The rows of each matrix lie in a flat space through zero, up to rounding. After each matrix: how many dimensions does the smallest such space have?

[[ 20.7   6.5  -9.9   8.8  20.9   9.3  10.7   4.0  26.4 -12.1   2.3  13.9
  -12.8   2.1  21.7  12.2 -18.2  -2.0 -21.3]
 [  6.5  25.9  20.9   3.1  -6.3  -6.2  25.2   7.4  10.8 -31.8  -2.0  -9.1
    6.0   6.7  12.6   9.5 -11.8 -19.9  -9.5]
 [ -9.9  20.9  47.5   9.6   8.3  13.9  11.6 -20.8   1.7 -22.3 -17.8   3.2
  -32.6  30.3 -21.4   9.5 -21.2 -37.3 -43.0]
 [  8.8   3.1   9.6  13.0   1.9   6.4  -2.0  20.2 -15.6   3.5  11.4   0.8
   -2.7   3.6 -27.7  19.0  -9.5   4.0   6.3]
 [ 20.9  -6.3   8.3   1.9  -3.6   0.5  11.5  -3.9  -5.7   1.4 -17.6  -1.9
   30.2 -36.0   5.1  13.2  -4.9  44.1  30.2]
 [  9.3  -6.2  13.9   6.4   0.5   8.1 -11.5  11.2  23.4   3.9 -12.8  -9.0
  -17.4 -23.1  25.0  19.8 -22.5  12.4  33.6]
 [ 10.7  25.2  11.6  -2.0  11.5 -11.5   1.6  16.6  25.5   2.9  20.7  30.2
   -4.5  24.8  19.2  31.3 -11.1   6.7  -3.5]
 [  4.0   7.4 -20.8  20.2  -3.9  11.2  16.6   5.6  11.5 -32.0  -0.4 -42.9
  -12.4 -34.2  30.5  -6.5 -17.3 -14.0 -13.2]
 [ 26.4  10.8   1.7 -15.6  -5.7  23.4  25.5  11.5  13.7  21.3   6.2  -7.7
   36.7 -51.1   6.2  16.6  15.1  36.4  -0.5]
 [-12.1 -31.8 -22.3   3.5   1.4   3.9   2.9 -32.0  21.3 -32.9 -20.7 -23.2
   -0.7 -20.6  55.8 -69.1 -27.8 -34.3  -3.6]
 [  2.3  -2.0 -17.8  11.4 -17.6 -12.8  20.7  -0.4   6.2 -20.7  46.2 -21.5
  -26.1 -10.7  20.9 -13.3 -24.2  -6.3  17.2]
 [ 13.9  -9.1   3.2   0.8  -1.9  -9.0  30.2 -42.9  -7.7 -23.2 -21.5  20.7
   18.1   0.1  15.2 -43.6  -6.4  -3.5 -24.7]
 [-12.8   6.0 -32.6  -2.7  30.2 -17.4  -4.5 -12.4  36.7  -0.7 -26.1  18.1
  -66.8  46.8  34.0  22.5 -38.4 -23.6  29.8]
 [  2.1   6.7  30.3   3.6 -36.0 -23.1  24.8 -34.2 -51.1 -20.6 -10.7   0.1
   46.8 -13.1 -20.5 -32.0  33.2  19.2 -24.9]
 [ 21.7  12.6 -21.4 -27.7   5.1  25.0  19.2  30.5   6.2  55.8  20.9  15.2
   34.0 -20.5 -16.0  13.7  18.5  20.0   4.3]
 [ 12.2   9.5   9.5  19.0  13.2  19.8  31.3  -6.5  16.6 -69.1 -13.3 -43.6
   22.5 -32.0  13.7  13.1 -20.7  -3.3 -31.6]
 [-18.2 -11.8 -21.2  -9.5  -4.9 -22.5 -11.1 -17.3  15.1 -27.8 -24.2  -6.4
  -38.4  33.2  18.5 -20.7  23.4 -43.6  -7.8]
 [ -2.0 -19.9 -37.3   4.0  44.1  12.4   6.7 -14.0  36.4 -34.3  -6.3  -3.5
  -23.6  19.2  20.0  -3.3 -43.6 -25.7  -2.0]
 [-21.3  -9.5 -43.0   6.3  30.2  33.6  -3.5 -13.2  -0.5  -3.6  17.2 -24.7
   29.8 -24.9   4.3 -31.6  -7.8  -2.0 -51.8]]
 -> 13

[[-28.9  -0.8  -5.0 -14.7  16.7  12.3  58.9 -37.5  47.4 -12.3  53.5  22.3
   -6.4  23.4   1.0  -3.4  40.2   9.4 -34.7]
 [ -0.8 -43.6  26.9  46.1  34.0  11.9  22.0   6.3  12.5  19.9 -20.5 -14.1
    6.1 -13.2  -1.9  35.3 -28.8  15.5 -10.2]
 [ -5.0  26.9  55.8 -13.7  28.7   7.9 -32.4  71.2  29.2  -5.4 -11.8 -19.8
   52.6 -27.6 -45.6  13.7   3.4 -49.7 -23.7]
 [-14.7  46.1 -13.7  40.3  33.4 -16.5  33.3  10.8  13.7 -12.4  16.0   9.8
  -91.2  26.4   8.5  -1.6   5.3  38.7 -16.4]
 [ 16.7  34.0  28.7  33.4  72.8  19.4  -8.4  47.3   2.3  10.8  14.5 -20.8
  -16.5  17.7  17.9  -5.7 -49.1   0.5 -11.5]
 [ 12.3  11.9   7.9 -16.5  19.4 -32.2 -10.9  10.6 -16.5  10.7 -10.3 -18.4
    2.7 -19.2  33.3  23.9 -15.3 -10.5  24.1]
 [ 58.9  22.0 -32.4  33.3  -8.4 -10.9 -29.5 -50.2   6.1 -22.8  -8.7  12.6
   27.6  10.3   1.7   7.1 -10.6 -10.8  22.8]
 [-37.5   6.3  71.2  10.8  47.3  10.6 -50.2 -15.5   5.3  -8.6  -4.8   9.8
  -18.0   6.1   9.6 -22.6  -9.5 -24.9  -6.9]
 [ 47.4  12.5  29.2  13.7   2.3 -16.5   6.1   5.3 -18.7 -36.6 -19.1  24.2
    1.9  -9.6  -2.0  38.0  -8.5 -22.0   0.9]
 [-12.3  19.9  -5.4 -12.4  10.8  10.7 -22.8  -8.6 -36.6   2.4  14.3  -9.9
   11.3  -7.6  27.7  -4.5  13.5  -4.1  41.3]
 [ 53.5 -20.5 -11.8  16.0  14.5 -10.3  -8.7  -4.8 -19.1  14.3   6.7 -34.6
    5.7  -5.0 -14.7   5.7 -27.5  29.8  43.7]
 [ 22.3 -14.1 -19.8   9.8 -20.8 -18.4  12.6   9.8  24.2  -9.9 -34.6 -11.3
  -42.0  12.6 -30.7 -24.9  14.1  21.9  -0.8]
 [ -6.4   6.1  52.6 -91.2 -16.5   2.7  27.6 -18.0   1.9  11.3   5.7 -42.0
   75.4  -2.9  63.7  35.8  -8.0  14.5 -81.7]
 [ 23.4 -13.2 -27.6  26.4  17.7 -19.2  10.3   6.1  -9.6  -7.6  -5.0  12.6
   -2.9 -50.4  14.4  -5.3  -1.7   3.9   2.5]
 [  1.0  -1.9 -45.6   8.5  17.9  33.3   1.7   9.6  -2.0  27.7 -14.7 -30.7
   63.7  14.4  64.7  -5.6 -25.3   6.8  -1.8]
 [ -3.4  35.3  13.7  -1.6  -5.7  23.9   7.1 -22.6  38.0  -4.5   5.7 -24.9
   35.8  -5.3  -5.6  15.2  22.1  12.5 -53.0]
 [ 40.2 -28.8   3.4   5.3 -49.1 -15.3 -10.6  -9.5  -8.5  13.5 -27.5  14.1
   -8.0  -1.7 -25.3  22.1 -36.5 -22.9  15.3]
 [  9.4  15.5 -49.7  38.7   0.5 -10.5 -10.8 -24.9 -22.0  -4.1  29.8  21.9
   14.5   3.9   6.8  12.5 -22.9  29.0   6.3]
 [-34.7 -10.2 -23.7 -16.4 -11.5  24.1  22.8  -6.9   0.9  41.3  43.7  -0.8
  -81.7   2.5  -1.8 -53.0  15.3   6.3  23.4]]
 -> 15

[[-74.0  12.8 -23.3  68.5  27.2 -41.9  10.6   7.0 -15.1 -23.6   2.9  42.8
   18.6  73.0 -12.9 -54.9 -32.0  70.3 -18.4]
 [ 12.8  28.9  -0.6  10.8  22.7  -6.1   2.0  -9.6 -18.3   3.9 -21.2 -18.5
   37.5  12.6   6.0  -1.3  45.5  13.8  -7.2]
 [-23.3  -0.6  -6.7  18.2   4.5 -11.2   2.8   3.5  -1.7  -7.4   4.0  15.1
   -0.1  19.3  -4.6 -15.7 -15.9  18.3  -4.3]
 [ 68.5  10.8  18.2 -47.0  -5.2  29.1  -7.0 -12.6  -1.2  21.7 -17.7 -47.7
   12.4 -49.3  14.6  43.0  58.6 -46.2   9.5]
 [ 27.2  22.7   4.5  -5.2  14.2   3.6  -0.5 -10.0 -12.9   8.5 -19.3 -25.5
   29.0  -4.6   8.0  10.7  46.9  -3.0  -2.4]
 [-41.9  -6.1 -11.2  29.1   3.6 -18.0   4.3   7.6   0.4 -13.3  10.5  29.0
   -6.9  30.5  -8.9 -26.4 -35.2  28.6  -6.0]
 [ 10.6   2.0   2.8  -7.0  -0.5   4.3  -1.0  -2.0  -0.4   3.4  -3.0  -7.5
    2.3  -7.3   2.3   6.5   9.5  -6.9   1.4]
 [  7.0  -9.6   3.5 -12.6 -10.0   7.6  -2.0   1.6   7.1   2.3   5.3  -1.1
  -12.8 -13.8   0.2   8.1  -7.8 -13.7   4.6]
 [-15.1 -18.3  -1.7  -1.2 -12.9   0.4  -0.4   7.1  10.9  -4.7  14.5  16.2
  -23.5  -2.0  -5.2  -4.0 -33.4  -3.0   3.2]
 [-23.6   3.9  -7.4  21.7   8.5 -13.3   3.4   2.3  -4.7  -7.5   1.0  13.7
    5.7  23.2  -4.1 -17.4 -10.4  22.3  -5.8]
 [  2.9 -21.2   4.0 -17.7 -19.3  10.5  -3.0   5.3  14.5   1.0  13.6   5.7
  -27.8 -19.6  -2.0   9.3 -25.3 -20.0   7.6]
 [ 42.8 -18.5  15.1 -47.7 -25.5  29.0  -7.5  -1.1  16.2  13.7   5.7 -20.8
  -25.3 -51.2   6.1  35.6   4.2 -49.9  14.4]
 [ 18.6  37.5  -0.1  12.4  29.0  -6.9   2.3 -12.8 -23.5   5.7 -27.8 -25.3
   48.5  14.6   8.1  -0.3  60.2  16.3  -8.9]
 [ 73.0  12.6  19.3 -49.3  -4.6  30.5  -7.3 -13.8  -2.0  23.2 -19.6 -51.2
   14.6 -51.6  15.7  45.4  63.9 -48.3   9.8]
 [-12.9   6.0  -4.6  14.6   8.0  -8.9   2.3   0.2  -5.2  -4.1  -2.0   6.1
    8.1  15.7  -1.8 -10.8  -0.7  15.4  -4.5]
 [-54.9  -1.3 -15.7  43.0  10.7 -26.4   6.5   8.1  -4.0 -17.4   9.3  35.6
   -0.3  45.4 -10.8 -36.9 -37.5  43.1 -10.1]
 [-32.0  45.5 -15.9  58.6  46.9 -35.2   9.5  -7.8 -33.4 -10.4 -25.3   4.2
   60.2  63.9  -0.7 -37.5  37.5  63.7 -21.3]
 [ 70.3  13.8  18.3 -46.2  -3.0  28.6  -6.9 -13.7  -3.0  22.3 -20.0 -49.9
   16.3 -48.3  15.4  43.1  63.7 -45.2   8.9]
 [-18.4  -7.2  -4.3   9.5  -2.4  -6.0   1.4   4.6   3.2  -5.8   7.6  14.4
   -8.9   9.8  -4.5 -10.1 -21.3   8.9  -1.1]]
 -> 2

[[ 40.7  -0.4 -11.8   3.7  -6.9  26.6  24.4   1.3  12.8 -32.5 -15.0   6.7
   -8.0   2.5  -1.5 -21.5 -24.9  -7.3 -32.5]
 [ -0.4   9.8   6.2  -3.9 -12.8   5.9  -6.4  12.3  -0.3 -11.4  -5.6   5.4
   -4.6  -9.5 -15.1   6.6  -5.9  -5.7  14.3]
 [-11.8   6.2  82.5  -1.6  19.6   6.2   1.3  34.3 -19.2  40.3 -14.8   0.6
   30.7 -22.8 -18.0  12.0 -25.3  -5.4   2.7]
 [  3.7  -3.9  -1.6  33.4 -17.5 -21.0  14.7  18.3  12.4  29.6   3.4   7.0
   27.3  17.0  18.9 -23.9   5.7 -10.8   3.6]
 [ -6.9 -12.8  19.6 -17.5  63.8 -13.1 -15.1 -39.1 -14.6 -17.9   8.7   2.8
   10.4  -8.6 -16.8  15.9  -9.4  -5.8   0.1]
 [ 26.6   5.9   6.2 -21.0 -13.1  66.9   7.7  -3.4  19.1 -15.4 -39.8   3.4
    2.9  -2.6   0.3  17.5   4.2  26.7 -28.1]
 [ 24.4  -6.4   1.3  14.7 -15.1   7.7  30.0   1.0 -28.3  -1.7   4.8  -3.7
   -5.9  -2.7   0.1 -10.7 -12.1 -14.5 -19.4]
 [  1.3  12.3  34.3  18.3 -39.1  -3.4   1.0  54.2   4.4  26.7  11.8   8.4
    9.5 -12.2  -9.0  12.7 -30.6 -30.8  23.6]
 [ 12.8  -0.3 -19.2  12.4 -14.6  19.1 -28.3   4.4  82.4 -26.1 -24.5  13.4
   10.4  33.2 -12.8 -24.0 -30.7  -2.3   5.8]
 [-32.5 -11.4  40.3  29.6 -17.9 -15.4  -1.7  26.7 -26.1  71.8  15.9 -22.7
   10.2   9.9   5.0  -2.8  -7.3 -10.4  -0.5]
 [-15.0  -5.6 -14.8   3.4   8.7 -39.8   4.8  11.8 -24.5  15.9  58.2 -10.3
  -29.3 -10.1  24.7  13.5  -7.1 -30.1 -12.8]
 [  6.7   5.4   0.6   7.0   2.8   3.4  -3.7   8.4  13.4 -22.7 -10.3  20.7
   15.3  -1.5  -7.2  -0.5   0.3 -20.3  -2.0]
 [ -8.0  -4.6  30.7  27.3  10.4   2.9  -5.9   9.5  10.4  10.2 -29.3  15.3
   45.2  14.4 -11.0 -19.1   4.0 -15.5  -7.7]
 [  2.5  -9.5 -22.8  17.0  -8.6  -2.6  -2.7 -12.2  33.2   9.9 -10.1  -1.5
   14.4  30.8  13.2 -25.2   9.3  14.5   0.2]
 [ -1.5 -15.1 -18.0  18.9 -16.8   0.3   0.1  -9.0 -12.8   5.0  24.7  -7.2
  -11.0  13.2   7.7   9.0   0.4 -24.0 -15.8]
 [-21.5   6.6  12.0 -23.9  15.9  17.5 -10.7  12.7 -24.0  -2.8  13.5  -0.5
  -19.1 -25.2   9.0  46.3  15.1 -14.1 -31.8]
 [-24.9  -5.9 -25.3   5.7  -9.4   4.2 -12.1 -30.6 -30.7  -7.3  -7.1   0.3
    4.0   9.3   0.4  15.1  61.4   3.4   2.7]
 [ -7.3  -5.7  -5.4 -10.8  -5.8  26.7 -14.5 -30.8  -2.3 -10.4 -30.1 -20.3
  -15.5  14.5 -24.0 -14.1   3.4  35.6   3.7]
 [-32.5  14.3   2.7   3.6   0.1 -28.1 -19.4  23.6   5.8  -0.5 -12.8  -2.0
   -7.7   0.2 -15.8 -31.8   2.7   3.7  21.7]]
 -> 10

[[ 50.6 -40.3  42.3 -15.6  20.7 -44.9  20.3 -19.3 -15.0 -33.2  -3.4 -39.8
   52.2   1.6 -73.0 -50.1  24.6  14.6  -8.4]
 [-40.3  57.9 -25.1   9.2   6.4   0.4 -25.8 -38.1   3.1 -16.2  10.3  -8.8
  -18.4 -21.5  28.5  -8.9 -13.1   3.8  11.0]
 [ 42.3 -25.1 -13.1  -6.7 -18.0  23.4   6.0  32.8   2.5  18.5  10.3  -3.1
  -14.9  -4.9  26.5  24.8  29.8 -18.1  -9.2]
 [-15.6   9.2  -6.7  31.2 -17.8  -0.9 -26.1  -1.9  -8.6   5.8   6.6  31.0
   -1.0   1.6  12.6   0.2 -19.2   1.6  29.6]
 [ 20.7   6.4 -18.0 -17.8   6.3  21.5 -17.9   5.8 -19.3   0.5   7.6 -14.6
    0.1  -9.5  34.6  -6.8  21.1  -8.7 -14.2]
 [-44.9   0.4  23.4  -0.9  21.5 -30.1  -9.6 -20.7 -15.8 -14.5 -24.1 -21.9
    0.9  -2.6 -41.7  -7.6 -25.5  15.4   6.1]
 [ 20.3 -25.8   6.0 -26.1 -17.9  -9.6 -23.7  21.3 -41.2 -14.7  -4.1 -20.6
   26.8   0.1   5.6 -14.3  31.4   0.3 -34.2]
 [-19.3 -38.1  32.8  -1.9   5.8 -20.7  21.3  21.9  10.8   0.7 -18.9  -6.1
   11.9   9.7 -55.5  -4.0 -23.8   3.6  -4.3]
 [-15.0   3.1   2.5  -8.6 -19.3 -15.8 -41.2  10.8  -7.7 -30.1  16.2 -32.6
   22.7 -26.5  -5.3 -41.5   2.4  -8.8 -13.4]
 [-33.2 -16.2  18.5   5.8   0.5 -14.5 -14.7   0.7 -30.1  -5.7 -29.4 -14.0
    9.5  -7.8 -26.1 -11.1  -8.0  12.1   3.0]
 [ -3.4  10.3  10.3   6.6   7.6 -24.1  -4.1 -18.9  16.2 -29.4  17.8 -17.4
   27.8 -14.0 -32.0 -50.2 -12.9   2.5   8.4]
 [-39.8  -8.8  -3.1  31.0 -14.6 -21.9 -20.6  -6.1 -32.6 -14.0 -17.4 -12.9
    2.5 -24.3  -9.3 -18.0 -11.5  14.8  16.3]
 [ 52.2 -18.4 -14.9  -1.0   0.1   0.9  26.8  11.9  22.7   9.5  27.8   2.5
  -18.1   7.4  10.9  25.3  10.1 -12.6   0.7]
 [  1.6 -21.5  -4.9   1.6  -9.5  -2.6   0.1   9.7 -26.5  -7.8 -14.0 -24.3
    7.4 -19.2   1.7 -13.5  20.3   5.3 -12.1]
 [-73.0  28.5  26.5  12.6  34.6 -41.7   5.6 -55.5  -5.3 -26.1 -32.0  -9.3
   10.9   1.7 -56.4 -26.5 -43.7  33.4  16.3]
 [-50.1  -8.9  24.8   0.2  -6.8  -7.6 -14.3  -4.0 -41.5 -11.1 -50.2 -18.0
   25.3 -13.5 -26.5 -26.7   7.8  21.1 -11.3]
 [ 24.6 -13.1  29.8 -19.2  21.1 -25.5  31.4 -23.8   2.4  -8.0 -12.9 -11.5
   10.1  20.3 -43.7   7.8  14.0  13.6  -9.1]
 [ 14.6   3.8 -18.1   1.6  -8.7  15.4   0.3   3.6  -8.8  12.1   2.5  14.8
  -12.6   5.3  33.4  21.1  13.6  -1.7  -2.2]
 [ -8.4  11.0  -9.2  29.6 -14.2   6.1 -34.2  -4.3 -13.4   3.0   8.4  16.3
    0.7 -12.1  16.3 -11.3  -9.1  -2.2  31.5]]
 -> 10
